The same things were measured in two ways. Each way mixes the same 9 hidden numbers, adds some noise and spreads widely along 5 directions of its own, which tell nothing about the thing.
In the rows, zero is written as 128.
Some things both ways: the first way, then the second way.
[146 132  88 125 150 146 113 139 130  86 175  71 115 126 141 146 175 125
 148 135 132]
[178 109 112  84 107 177 230 123 131 152 119  79  86 188 141 112 136 148
 115]

[ 58 154 175  80 129 194 119 210 191 128 154 132 169 100  91 133 114 149
  80  88 151]
[ 39 169  84 137 154 181 128 122 128 148 148 108 105 146 113 147 120 144
 139]

[ 85 175 138 131 116 113 116 114 154 130 111 200 108 152 120 137 131 154
 102  83 163]
[112 135 109 106 153 130 144  69  59 101 158 132 115 160 108 149 177  92
 150]

[149 130 167 132 149 116  99 145  98 169 158 140 113 141 174 133 112  68
 154 112 121]
[142 135 127 111 123 122 137 108 158 136 139 122  93 147 135 151 109 143
 119]

[116 137 150 143 128 124 132 135 156 131 138 153 109  80  93  87 119 129
 178 128 117]
[ 95 159 113 135 145 121 109 104 119 150  94 120 125 150 104 148 150 110
 140]

[139 110 123 127 134 154 115 132 128 132 141 136 120 104 145 132 127  93
 145 116 123]
[158 117 125 124 110 148 139 126 150 162 106 142 126 138 135 113 139 141
 129]

[143 159 123 159 122 149 120 153 103 118 136  87 151 180 151 143 126 122
  94 118 134]
[ 98 132 157 129 101  58  67 110  95  74 102 144 172 110 159 227 145 111
 147]

[129 131 131 116 114 177 121 103  93 163 138  97  82 124 195 149 126  79
 116  63 130]
[101 134 108 144 161 114  88 101  77 162 151  60 120 117  83 112 106 121
  99]

[153 152 121 184 119 164 121 101 117 146 137 131  98 149 175 118 117  79
 119 104 134]
[ 72 138 110 148 149 118 135 107  93 142 133  81  96 176 110 120 137 110
 141]

[111 115 112 109 147 168 139 145 145 102 114 178 144 117 107 127 122 117
 103 132 112]
[124 116 132 133  87 117 144 149 127 115 101  80 118 149 181 182 121 164
 129]

[120 163 144 156 158 101 119 135 183 138 142 151 129 155 128 116 126 140
  93 168 155]
[ 67 144 125  68 128 142 200 100 123 143 124  84 128  91 136 117  91 150
 101]

[112 132 112  95 121 150 128 109  91 139 129 151  99 124 145 138 124 100
 148  75 130]
[154 128 118  76 121  91 165 117 106 139 126  84 136 107 104 205 123 138
  95]

[157  94  93 134  74 155 193  85  93 123  83 133 173 123  63  83 123 157
 136  48 133]
[133 121 136 146 133 125  79 105 141 160 144 214 175  50 110 102 132 112
 127]

[135 162 104 158 103  96 194  79 137 107 126 114 112 147  64  89 157 187
 139 138 137]
[111 101 131  75 153 108 177  61  81 180 198 117 140  59  50  74 105  89
  80]

[173 168 125 168 116  71 135  47  74 131  75  78 116 172 120 128 160 148
 126 125 101]
[121 138 129 119 126 122 105 115  96 108 141  55 137 122 136 168  76 150
  84]

[ 89 128 140 120 144 141  96 141 131 146  92 206 116 143 171 140  91 107
  88  89 141]
[121 179 113 102 170 208 169 144 141 159 107  95 108 149 132 115 139 179
 137]

[167  96  77 148 114 154 164 122  54 116 133 136 124 159 149  99 114  97
 163  71 129]
[157 148 168  93 144  92 158 126 130 139 101 130 151  85 141 185 125 129
 109]

[118 137 112 140 136 125 148 133 124  99 101 197 138 155  98 117 113 129
 118 151 108]
[155 103 168 105 107 120 142 134 130 137 128 160 149 108 144 164 142 128
 136]

[172  72  76 163  74 204 138  96 110 129 121 168 146 123 158 140 117  83
 118  57 158]
[124 117 163 111  85  83 143 137 143 151  64 137 195  46 155 147 107 130
  98]

[174 139 135 161 119  67 149  95  95 138 119 116 143 148  86  92 138 142
 175 128 115]
[139 153 166 114 162 174 113 108 143 143 149 187 161  85 122 126 109 115
 118]

[158 155 144 130 123 138 104 109 118 159 149  65 144 145 155 166 146  98
 102 133 133]
[104 113 158 121 132 192  99 123 130 167 171 159 186  50 105  89  86 125
  98]

[114 137 120 125 133 148 123 166 197  95 189  96 132 109 110 144 171 163
 121 146 165]
[125 109 132  91 124 166 185  85 107 160 129 132 139 103 119  74 130 107
 112]

[146 140  98 151 134 139 128 107 116 106 110 143 133 143 119 122 134 116
 123 129 116]
[155 117 137 124  96 128 143 139 126 114  98 151 142 146 167 178 166 133
 151]

[105  62  99  39 100 224 190 171 174  97 185  84 172  16  41 121 151 147
 163 128 125]
[131  99 116 125 104 165 138 141 138 188 150 114 155 104  88 101 100 139
  90]

Other things, the second way, with their names:
K900: [181 139 121 120 121 138 154 147 102 121  80  83 119 209 137 168 177 147
 146]
K546: [119 166 133  81 156 229 164 112 135 146 125 112 119 167 122 100 134 146
 137]
K36: [103 169  93  75 140 157 194 123 131 137 127 125 131 114 122 170 135 163
 127]
K937: [116 136 176  62 114 168 138 107 137 129 117 178 200  51 140 132 118 132
 120]
K567: [121 142  65 116 124 214 211 147 180 176 172 132  79 177 112 100 124 181
 130]
K565: [109 171 130  79 150 145 224 108  90  94  89  38 103 137 196 170 108 163
 112]
K924: [104 102 179  90 116 105 121  83  85 121 115 117 151 111 130 143 145  94
 135]
K276: [115 149  98 141 128 146 134 137  86 102 132 136 156 150 123 174 160 133
 140]
K965: [134 139 130 113 133  83 104 100 105 137 119 103 133 156  72 189 141  99
 119]
K416: [ 94 152 147 126 107 116 104 112 117  65  87 120 141 137 203 204 127 139
 147]
K257: [121 161  92  90 173 172 178  89 121 188 144 135 120 113  67  74 136 124
 115]
K370: [149 152 121  99 157 163 137 120 166 173 154 137 117  86 112 116  98 171
 103]
K911: [163 149 112 121  97 133 124  88 148  83  54 121  98 180 210 122 147 167
 154]
K465: [109 111 119 128 140  87 120 124 132 209 162 141 160  16  69 130  98 123
  84]
K312: [135  96 177 106 112  64  98  78 144 168  97 158 139  99 112  76 142  99
 135]
K958: [ 85 187 149  77 194 237 159 111 126 170 144 109 138 117  96 106  98 130
 112]
K162: [140 141 149 107 153 236 128 127 144 140 180 137 112 153 131 130 110 156
 128]
K669: [ 88 135 124 106 139 144 149  97 134 177 104 106 118 106 119 107 124 123
 122]
K342: [147 132 142  64 110 166 213 134 143 138 131 120 140 126 140 160 117 149
 108]
K437: [120 141 124 110 122 132 158 105 147 123 112 147 113 143 157 138 141 139
 148]
K541: [174 167 126  95 147 159 133 120 119 108 119  74 107 184 134 154 127 168
 117]
K916: [142 168 111 103 155 166 164 154 155 174 133  58 124 106 113  93  70 208
  74]
K716: [149 134 126  89 120 194 145 149 145 181 133  98 165 121  80  89 102 168
  90]
K590: [110 138 114  99 121 121 172 126 118 145 131  92 131 130 104 153 122 138
 108]
K622: [108 130 129 155 135 105  27  85 108 143 115 157 175  76 104  94 131 109
 127]
K163: [111 149 121 124 147 145 138 134 150 182 106  88 138  55 139 129  77 165
  85]
K743: [ 85 162 116 125 170 194 184 154 106 170 125  79 127 124 119 144 123 140
 116]
K952: [135 122 116 126 119 110 142 120 114 150 113 154 132 160  92 139 186 107
 155]
K55: [142 102 151 109 100 134 159 107 170 152 125 143 112 108 165  89 104 147
 119]
K630: [109 124  82 161 126 175  90 104 127 141 167 186 112 174 100 104 175 115
 172]
K975: [166 133 126  92 115 123 125 145 158 170 144  88 143  85 103 131  76 194
  77]
K92: [108 200 115 107 153 117 163 138 109 105  41  76 119 162 165 247 165 149
 152]
K250: [135 136  90  69 114 116 196  76 129 100 173 110  71 186 121 155 127 148
 123]
K405: [130 124 110 128 121 130 149 129 131 147 136 118 117 130 131 125 127 155
 125]
K859: [ 93 161 139 118 134 120 133 144 149 136 115 159 171  49 153 182 108 153
 120]
K255: [187  66 135  88  77 142 172 131 109 145 180 130 145 161  89 104 150 136
 122]
K423: [126 147 124 116 142 163 141 113 161 177 118 172 153  64 124  97 115 135
 116]
K588: [158 129 137 110 120  70 107  94 112 115 114 110 136 112 129 174 121 130
 109]
K419: [138 170 124  91 174 176 184 139 134 181 140  72 122 114  95 107  90 166
  83]
K331: [114 138 179  92 111 100 161 119 123 101  76 108 156  86 195 185 109 138
 117]

Some of these things the first way, each followed by its name:
[105 134 166 131  99 124  84 127 143 154 102 141 122 121 170 195 117 120
  90 157 126]	K716
[164 118 100 163 154 113 130 120 129 123 141 170 129 158 142 110 126 103
 134 146 141]	K331
[146 111 140 158 145  97  81 155 136 115 115 124 144 159 166 149 148 157
  98  93 157]	K911
[130  90  94  94 112 174 138 128 133 135 162 146 131 108 154 175 121  82
 124 173 135]	K255
[104  97 147 102 104 154 131 176 115 126 144 142 126 130 153 158 124 133
 117  78 143]	K588
[176 118  52 137 111 150 147 104  79 101 137  94 161 155 116 122 148 124
 152  88 146]	K342
[127 166 114 150 145 139 110 110 131 111 116 136 116 134 121 106 142 130
 129  81 133]	K669
[123 140 131 137  91 146 118 183  98 118 143 102 168 207 163 173 134 162
  73  48 181]	K250
[151  85  90  96 133 213 154 152 101 136 177  71 144 121 166 125 120  81
 119  88 143]	K405
[126 153 157 146 146 113  89 162 149 130 134 146 154 166 145 151 132 130
  89 126 145]	K416
[118 152 163 125 138 134 122 131 149 156 120 149 143 120 109 116 108 110
 110 139 119]	K567
[ 82 125 158 124  60 183 106 188 115 118 139 156 123 122 155 183 115 131
 125  53 144]	K965
[137 155 163 172 118  72 137  78 146 144  76 122 116 117  90 100 135 167
 125 151 106]	K622
[135 158 165 161 128 119 115 146 144 135 134  89 135 144 133 129 136 146
 104 124 132]	K423
[136 190 135 153 174 120 112  79 139 153 138 122  73 119 145 100 128  75
 141 171 101]	K743
[117  82 142 114 119 127 189 163 128 120 111  96 146 117 100 108 111 176
 105 167 103]	K916
[122 155 147 150 137 139 178 193 145  95 138  54 181 164  75  93 122 186
  80 177 110]	K859
[128 163 138 123 159  80 121 148 142 121 159  87 131 120  92 102 147 157
 170 156 129]	K958
[114 216 190 199 141  27 107  80 159 152  89 148  71 148 114 102 133 164
 130 179 112]	K257
[140 127  88 171  92 184 142 114 108 113 122 133 123 133 140 120 113 110
 131  95 131]	K952
